The same things were measured in two ways. Each way mixes the same 12 hidden numbers, adds some noise and spreads widely along 7 directions of its own, which tell nothing about the thing.
Some things both ways: the first way, then the second way.
-154 102 79 -10 -195 -283 -219 -519 -9 215 98 206 177 31 -62 64 -145
 -372 113 64 112 -30
179 -49 155 372 -172 2 0 132 -39 -162 100 -34 83 -8 -40 114 -117 15 13
 99 -40 7 -111 -117 39 -84 -89 -179 374 226 -123

182 121 22 -141 108 -212 4 30 162 -169 -134 -111 2 -31 12 110 118 144
 -169 -52 202 -106
-44 122 -184 -207 215 -80 12 146 38 159 -1 -13 -75 -127 1 -126 -157 28
 62 -119 -100 46 179 30 11 114 -62 204 -65 -73 -48

3 47 13 10 62 161 -109 2 -66 -401 -15 -92 -28 -9 -104 -47 261 -115 150
 111 312 -155
334 -320 65 155 5 -214 -26 262 127 -117 293 83 6 138 -44 152 -210 251
 144 119 -148 39 -25 69 43 -129 -317 -45 134 225 19

240 282 30 -273 -303 -129 -407 195 -137 74 53 -126 26 111 43 -286 -150
 128 -145 103 -57 88
-365 -98 55 23 14 -79 -122 91 -91 33 259 6 126 -39 -88 142 -10 140 -97
 25 -149 -43 -52 39 -44 198 86 27 40 -179 -42

27 113 55 -211 -7 137 -11 63 78 -114 -186 -63 66 -385 170 221 94 -120 2
 111 305 -51
89 -85 166 -38 43 -255 59 -56 -68 70 51 -43 128 46 -56 -88 -139 1 10 -29
 209 199 267 189 321 130 -45 160 -153 -136 -217

9 60 96 -82 -46 246 -108 49 78 27 -43 -28 180 -231 22 -8 211 -21 -10 334
 342 -136
-332 74 171 208 -183 78 -53 -7 -40 -4 -33 -21 207 -79 -47 94 63 102 -68
 137 -144 -7 -228 -150 -129 98 28 20 -117 -201 181

-198 -119 -1 -118 -3 61 54 -57 -111 10 106 159 -62 288 64 -73 107 -50
 337 -22 -4 -38
17 -145 252 100 -59 -133 -193 -91 -25 -85 243 -40 70 144 -3 53 -179 107
 11 94 4 15 -78 -55 94 11 -145 148 53 73 -16

-114 12 -91 93 -316 57 138 -144 44 -4 195 92 106 -121 -254 -109 -55 -239
 -32 217 114 -23
-54 -295 -15 -158 136 -351 -173 113 -204 141 8 11 237 5 -300 -14 59 56
 -78 -9 189 199 252 194 156 277 121 6 67 38 -371

-11 61 -51 -147 -46 1 4 63 129 170 -69 -303 102 61 260 -59 -199 -78 -206
 -153 -53 66
217 22 -82 -171 6 -175 -38 102 33 57 18 162 -33 132 55 -98 78 -110 -117
 -41 86 -44 5 86 18 149 -3 193 -221 97 57

124 -8 -197 142 -111 -309 174 19 8 -9 163 0 -59 162 13 -20 -138 27 -160
 -342 -177 23
254 -26 -242 -81 178 -159 -17 217 -34 14 208 184 -57 -69 -81 50 41 17
 -12 22 52 -27 25 86 27 105 -130 59 45 218 -91

341 9 -189 -44 -29 87 44 206 207 -56 -65 -342 -132 -25 4 22 -69 246 -293
 -447 -91 250
65 -240 74 68 -24 -257 -32 108 46 -63 213 36 23 89 -61 74 -204 94 -4 24
 175 78 4 149 48 20 -102 -50 101 113 -230

49 195 32 -261 -159 150 -301 -130 -133 117 -154 -336 83 -26 190 -98 -187
 -69 -59 34 42 119
2 -234 206 173 178 18 -77 -233 122 6 -35 -61 -134 -82 156 -20 -23 92 79
 69 -9 -186 -85 -5 -125 15 -47 -50 79 -305 320

-229 -52 22 181 -236 144 131 70 -182 147 279 -26 -4 -164 -198 -190 122
 -181 131 5 -248 -202
-73 126 202 71 20 -279 -302 -137 -72 16 -38 -247 55 -1 66 -217 -126 -24
 94 -125 267 108 153 8 162 294 -62 126 14 7 -235

-4 157 105 -138 150 -59 -39 -111 148 41 -61 9 194 255 107 219 -32 6 -140
 30 137 146
-157 -168 93 38 6 216 112 -205 95 34 -268 137 -11 61 -58 80 2 89 188 179
 3 11 -98 -24 10 -60 -64 133 -178 -177 163

-102 95 -119 -198 -46 -195 148 307 -24 3 -50 -270 -99 13 142 -160 285 89
 -181 -146 17 -251
134 -220 33 -150 144 47 -38 -52 260 6 -110 217 -165 94 48 59 -199 216
 232 150 17 -69 -42 -28 -7 -91 -256 125 -200 -79 349

7 79 -95 -45 -149 49 32 -173 -119 0 35 -59 -33 36 -51 -75 -26 -1 125 26
 81 -44
-4 -191 102 183 18 121 -13 -37 179 -97 -21 44 -34 61 215 118 7 -7 29 -36
 -32 -132 -189 8 -144 -5 -43 34 125 -42 182

102 -131 0 85 64 -42 143 49 -75 -220 88 242 -138 102 131 3 41 83 183 -71
 2 -86
-309 95 -47 77 127 50 -114 -14 -46 27 229 181 72 -82 -46 135 122 89 -8
 82 -41 -49 -268 -25 -94 174 -97 107 -18 -33 83

4 -154 -92 60 -42 46 327 154 26 -47 117 -32 -22 -98 -32 67 -154 2 -52
 -76 -60 5
-6 -98 86 32 289 -53 -207 -104 1 204 24 252 -96 -36 -31 19 75 82 -53 62
 17 -178 -183 -33 18 108 -71 -58 76 -99 277

79 27 15 72 45 9 235 141 -166 -343 -8 88 -132 294 -32 122 104 285 5 29
 -153 44
149 11 29 40 4 -147 50 77 29 -20 84 13 32 45 124 -81 -147 -139 -31 -76
 -104 133 37 41 -15 -118 16 169 276 180 -190

259 102 46 267 141 98 201 49 -90 -75 253 40 -175 -6 185 -38 -108 145
 -151 -309 -191 69
-28 -51 -42 -31 60 -54 -101 -89 -42 39 -139 144 -86 116 -79 10 112 -88
 73 33 203 0 -100 69 4 109 -39 111 24 220 -193

185 337 13 -115 31 -303 -155 -46 -114 34 118 128 -65 215 46 -149 85 128
 -162 -187 -116 14
-41 -24 121 273 -99 91 -11 137 252 -95 -26 35 -102 -59 63 220 -222 202
 196 31 -102 -29 -169 -18 -74 -88 -202 -75 41 3 164

-55 -5 -25 107 -38 182 187 -296 -79 -100 3 276 -109 94 -91 -5 70 52 125
 141 9 39
87 130 65 34 93 -11 -47 24 219 19 -58 -18 -140 -111 265 -111 -202 -65 13
 -142 13 -92 -103 -91 -118 -11 -105 114 33 -63 249

54 30 -57 -247 -5 32 -52 -189 -15 88 -159 -84 80 362 115 -2 -279 85 -16
 -58 -128 274
-191 -88 68 -168 132 -269 -61 -110 35 173 -134 -84 77 -36 92 -57 -30 -60
 -15 -156 238 131 168 301 39 310 91 284 -228 -186 -197

-35 87 211 -53 71 -28 -33 -322 -133 -47 -124 118 68 -106 301 87 91 -99
 283 135 150 -279
-117 -57 65 40 -134 -194 69 -28 -182 19 -4 -23 154 62 -136 33 43 -100 0
 105 8 208 46 135 28 40 86 161 73 151 -444

112 -192 -194 95 79 46 179 554 -193 -281 63 -150 -117 307 -60 21 114 381
 -185 -167 -205 90
103 320 34 50 292 -235 -221 -81 -120 18 54 -471 47 -307 273 -496 -191
 -205 -42 -266 79 22 211 -240 -68 197 18 116 410 -76 -139

69 162 -195 160 -252 -139 308 298 -148 -277 248 114 -70 138 -195 -189
 251 164 -114 141 -13 -172
348 -91 242 306 -86 -170 21 264 258 -125 52 -109 156 47 344 9 -276 61 60
 -141 -94 85 50 11 83 -15 -189 -70 194 24 72

-162 -88 -88 -157 157 -265 -25 82 76 -30 -156 -252 129 160 -26 329 188
 -7 -41 -106 300 -138
-138 419 -142 -51 -111 -134 23 152 -58 -95 43 -187 257 -108 190 -93 35
 -115 75 -155 -74 190 233 41 69 298 61 414 -193 -22 -208

57 285 -5 -134 -75 -89 -35 -20 133 -79 -66 -109 -53 -153 239 -29 69 -124
 -139 -24 292 -108
-290 -135 -1 -4 68 -18 -31 47 54 -4 38 183 59 207 -34 58 -4 234 122 133
 -21 2 -32 110 11 162 -24 -7 -141 -165 77

69 110 90 160 6 31 -70 13 -21 -229 127 36 -24 -124 31 51 21 -144 -9 65
 246 -98
-56 199 144 105 144 -184 -131 -23 35 30 15 -208 105 52 262 -195 -155 110
 204 -83 55 42 191 22 216 336 -207 62 -38 -183 -33

-193 -51 271 -51 -30 119 66 -48 139 14 -47 -218 150 14 -139 79 -20 -130
 -13 69 -219 13
40 84 88 135 -254 -34 -68 64 83 -49 -112 196 57 152 -20 58 5 -127 -49
 -62 -25 185 -177 71 -21 -138 61 212 7 285 -54

-40 59 39 -267 -58 -16 -87 -193 -59 -111 -258 130 -87 -130 225 9 -46
 -124 120 125 86 -20
-96 78 -118 -35 17 -19 11 101 76 -5 79 210 35 8 70 71 -23 -125 -134 -118
 132 52 -138 103 -45 79 72 159 17 90 -96

190 149 46 6 135 117 245 130 -71 -89 141 -16 -179 -135 302 -130 72 118
 73 -213 -16 -174
123 -118 -29 -57 -99 -208 -110 115 -114 32 177 163 -48 292 -148 -11 103
 -121 -186 -19 -13 -18 -71 126 15 55 73 127 73 367 -245

-181 94 20 29 48 115 6 40 -263 87 121 10 26 -152 -292 22 234 -33 65 135
 29 -183
47 -56 -11 -210 272 59 -108 -200 -86 152 -177 -101 -282 -42 -138 -230
 -163 -42 113 34 58 -94 126 -191 9 -30 -72 104 196 52 -95

Other things, the second way, with their names:
<252>: 322 8 140 6 146 -165 -129 -6 93 -36 204 -24 96 39 208 -109 -197 47 37
 -42 58 23 83 -75 185 78 -271 203 -35 -13 155
<418>: 348 -299 0 -24 104 31 122 119 93 -61 126 51 -46 167 28 -23 -259 58 41
 116 -76 -94 -28 -161 1 -176 -239 11 233 153 30
<144>: -85 96 49 42 172 -56 -89 7 172 41 -22 -155 -24 -283 240 74 -113 148 173
 -13 -45 -140 -43 -43 -110 224 -218 114 -114 -230 232
<307>: 227 -45 161 46 132 12 -62 -160 -139 28 193 -155 -53 -68 -27 -260 -100
 -67 -142 74 -222 -136 15 -321 -42 -134 -24 72 265 -114 197
<31>: 102 221 223 48 -24 -362 -230 109 -193 160 282 -268 32 -155 26 -140 -110
 -30 -193 -151 -333 6 163 -53 100 146 61 131 183 -18 -69
<411>: -21 -413 132 193 -137 392 149 -375 -17 -242 -160 131 65 340 -154 34 -43
 -184 25 186 285 116 -222 -149 11 -303 27 99 294 225 -232
<446>: -366 124 -90 163 29 -53 -204 128 -93 -65 277 -34 26 -171 -36 23 119 166
 68 29 -339 -60 -113 -21 -238 141 56 52 65 -128 166
<178>: 51 93 41 20 -102 -236 -129 72 -162 9 71 -53 11 -131 -193 -22 21 62 3 88
 -91 42 103 9 48 99 22 76 -107 12 -34
<489>: -135 -92 118 25 75 78 -81 -166 -83 74 -67 15 -24 -45 -54 -6 100 23 0 66
 -90 -99 4 -49 -9 90 78 85 3 -201 182
<426>: -435 -81 167 188 -100 48 -180 -73 34 34 -99 156 209 135 -116 185 16 45
 -36 83 83 116 -402 -33 -135 47 4 74 93 128 -92
<133>: -196 -95 25 93 -40 146 -53 -16 -66 -33 64 97 -24 -36 -244 52 -22 43 -94
 4 46 17 -109 -41 -16 -32 104 -9 104 -44 39
<11>: 91 62 165 287 -227 -272 -91 256 66 -43 357 222 53 -122 29 318 121 215
 -16 154 -476 -37 -135 221 -28 2 -24 3 -139 -66 350
<208>: 276 40 256 193 -112 -352 -28 205 44 44 -95 -269 230 34 201 -200 -210
 -144 -152 -256 191 162 140 35 141 182 -23 -63 152 79 -247
<211>: 34 -204 -57 -141 213 54 23 -75 115 72 17 233 -172 -57 -72 125 -56 92 70
 73 110 -97 -71 83 -10 -30 -142 121 -129 -75 136
<345>: -315 -192 238 394 -390 -90 -15 52 103 -191 -45 246 462 252 -32 399 136
 86 29 201 101 256 -365 216 -22 78 17 32 -108 141 -162
<283>: -190 -170 44 51 231 100 -106 -135 52 3 -39 -14 60 2 120 55 -9 42 98 -101
 137 -20 -12 26 24 202 -21 116 119 -130 2
<435>: -338 -58 -47 101 -80 117 18 -190 13 -142 -163 71 148 86 11 33 211 -60
 110 0 228 153 -51 154 -51 142 113 271 -245 -123 -46
<367>: -59 -88 88 -21 -31 -244 -116 14 94 -54 -39 -148 89 88 200 -74 -88 -8 85
 -235 159 168 220 276 76 250 66 248 -131 -91 -148
<406>: 250 16 52 39 11 -153 -40 121 41 37 61 -5 25 -49 62 -119 -108 -121 -183
 -77 56 -3 -57 -101 -31 -4 -33 17 153 110 -3
<148>: 306 -142 124 8 -21 -7 114 86 290 -28 -65 42 -42 31 284 113 -175 -42 -14
 -41 0 -87 -85 -7 -57 -54 -178 147 -70 21 177
<70>: 98 -120 207 36 -88 -37 -32 -57 47 94 -279 -116 78 85 75 -61 -9 -166 -109
 -132 56 46 -27 -49 -8 57 25 194 41 75 -78
<395>: 56 -382 40 154 -89 -95 -60 88 104 -180 96 46 174 227 -99 139 -112 138
 130 50 146 246 -58 99 30 -56 -173 126 68 237 -178
<437>: 98 60 49 3 42 -183 -56 51 -138 -19 26 -445 115 -180 33 -228 -184 -90 -12
 -139 11 97 250 -165 22 161 -10 143 258 50 -327
<196>: -216 59 -76 7 -140 -294 -238 426 4 43 175 20 123 -22 -96 95 -23 175 -79
 -146 -181 105 -12 139 -73 232 74 46 -57 102 -67
<207>: -464 108 -58 -103 -18 20 -85 -226 -130 -48 -46 9 121 37 23 -79 229 -24
 64 128 -27 27 -81 0 -186 225 149 350 -244 -180 29
<266>: 2 140 84 301 -264 -200 -112 400 23 -153 376 121 304 84 104 139 -72 59
 -169 -68 -165 109 -139 69 57 137 -2 -49 143 160 -56
<269>: -223 -66 77 52 135 -72 -291 -6 -64 64 70 75 6 -47 -134 -8 -15 16 -131
 -65 51 -33 -152 -37 -96 134 118 -60 286 37 -10
<126>: 58 -83 -80 -83 384 5 -135 -11 236 59 21 178 -95 -43 277 -16 24 129 120
 -28 -17 -187 -114 3 -97 169 -203 147 -95 -198 454
<171>: -387 107 -15 90 196 89 -187 -94 -93 25 186 -24 5 -46 103 -113 126 17
 -101 -59 -54 -201 -171 -102 -135 270 89 37 105 -236 145
<2>: -114 53 -124 66 44 -66 -31 78 116 -60 -2 253 104 -78 80 187 103 26 124
 65 49 97 -167 153 -100 115 -53 145 -96 63 31
<183>: -70 -60 -96 -110 126 58 -28 15 119 -131 31 -136 87 16 323 -52 -69 -129
 -52 -260 238 -44 11 -25 -64 263 -15 270 38 -4 -98
<116>: -20 -377 -53 49 -9 335 0 -205 -58 -121 -164 202 -23 156 -309 3 157 -32
 13 174 89 -2 -193 -188 -119 -190 41 112 79 112 119
<377>: 258 -123 32 22 -225 -201 108 174 118 -149 108 171 202 67 21 201 -68 -45
 -48 9 170 238 3 217 106 -5 -65 246 -186 184 -142
<423>: -281 139 116 131 202 173 -48 -312 70 -18 -159 -170 -1 -124 289 -140 -81
 -132 41 -72 206 -87 -186 -201 -135 128 -36 139 159 -178 45
<336>: -24 -496 -109 9 -8 -97 6 151 -92 -23 22 162 54 161 -283 128 168 84 8 182
 -114 21 -92 114 -171 -43 72 -45 170 193 -179
<38>: 169 -310 -69 -120 318 376 201 -296 204 -70 -175 -5 -134 127 151 -159
 -192 -58 185 9 367 -65 -16 -211 16 -101 -316 256 -14 -66 125
<344>: -152 18 273 354 -67 270 -193 -138 165 -114 -66 -44 -6 47 143 111 -83 178
 173 80 -21 -153 -333 -285 -67 29 -282 -5 1 -56 380
<151>: -67 -87 9 -98 3 -9 34 13 -43 93 31 32 14 -146 -195 91 -26 64 -62 118
 -109 16 -36 -70 -64 -1 -30 160 -72 -50 10
<140>: 162 -264 45 -197 289 204 94 -373 90 111 -260 108 -241 63 -45 -14 -43 -33
 190 151 163 -81 24 -53 93 -96 -218 262 -111 -26 97
<135>: 74 -452 4 53 189 8 34 -124 0 -80 37 38 -139 173 -38 -45 -24 39 105 183
 50 -145 -81 -13 -133 -82 -74 -88 282 60 -72

Some of these things the first way, each followed by its name:
-145 -89 -10 116 -44 81 143 -86 -63 -137 105 241 78 406 71 -13 -54 -100
 150 142 -85 94
<345>
91 45 -94 -185 152 -131 17 462 -27 -371 39 -126 -73 504 138 -179 218 154
 -96 -210 -97 25
<395>
-165 182 82 -91 -116 69 53 -41 87 86 139 27 138 68 50 -134 147 -210 -21
 123 72 -61
<116>
164 163 226 -88 67 332 -395 191 -37 -36 -131 -405 31 135 367 -40 -90 130
 -211 44 57 187
<207>
36 245 -98 -58 14 195 -238 118 -364 -151 -42 -191 16 183 89 -112 1 -4 35
 86 34 33
<135>
-22 -137 -63 -33 -106 -27 103 515 11 -234 85 -170 -64 222 59 -64 35 93
 -126 -55 -90 33
<252>
20 93 -88 -170 68 -172 85 -61 67 -87 37 55 -34 150 -15 -176 193 26 -11
 -73 168 -147
<196>
145 222 52 -318 94 15 -152 290 -52 19 -42 -253 68 -75 229 62 -37 108
 -248 -22 195 74
<489>
27 -10 42 -139 -97 -126 -104 -42 182 -182 -74 24 -3 71 87 60 -122 -146
 -46 15 147 100
<266>
69 -159 -226 106 -73 103 350 -180 160 22 26 -55 -28 15 -194 97 32 194 5
 -75 188 12
<148>
-156 -92 27 -274 161 229 -64 164 -27 1 -127 -246 286 37 -179 76 13 -33
 39 290 186 -21
<70>
-56 187 -10 -168 -122 -140 -331 33 -156 -106 -60 11 89 285 51 -148 0 -93
 9 275 130 -41
<418>
79 -79 -118 -91 43 -102 4 216 -205 -27 -40 66 -62 361 165 -27 -77 240 6
 -111 -221 83
<423>
29 125 74 -82 -134 136 -234 -252 -90 -44 13 171 -7 36 129 -90 -203 -184
 193 213 167 77
<171>
368 235 112 73 -140 -2 -334 88 -135 -76 195 54 -29 93 51 -276 10 216
 -203 96 16 51
<437>
-58 64 117 52 -22 151 -167 220 -182 -52 285 94 12 -53 -124 -239 219 -93
 91 186 86 -183
<344>
-5 329 22 -114 -31 54 -38 123 -202 -48 59 55 16 143 287 -159 146 -38 -19
 29 -52 -30
<435>
-120 181 103 -64 -140 39 118 -48 -61 -33 56 204 -36 -125 209 -49 241
 -135 216 124 58 -217
<411>
117 20 -102 -49 -94 68 32 465 -113 -110 15 -86 42 121 25 -159 4 198 -216
 96 -204 54
<406>
140 86 -31 5 -53 222 26 -49 -62 -94 9 -6 -88 -171 -122 34 28 77 -28 -2
 65 94
<211>
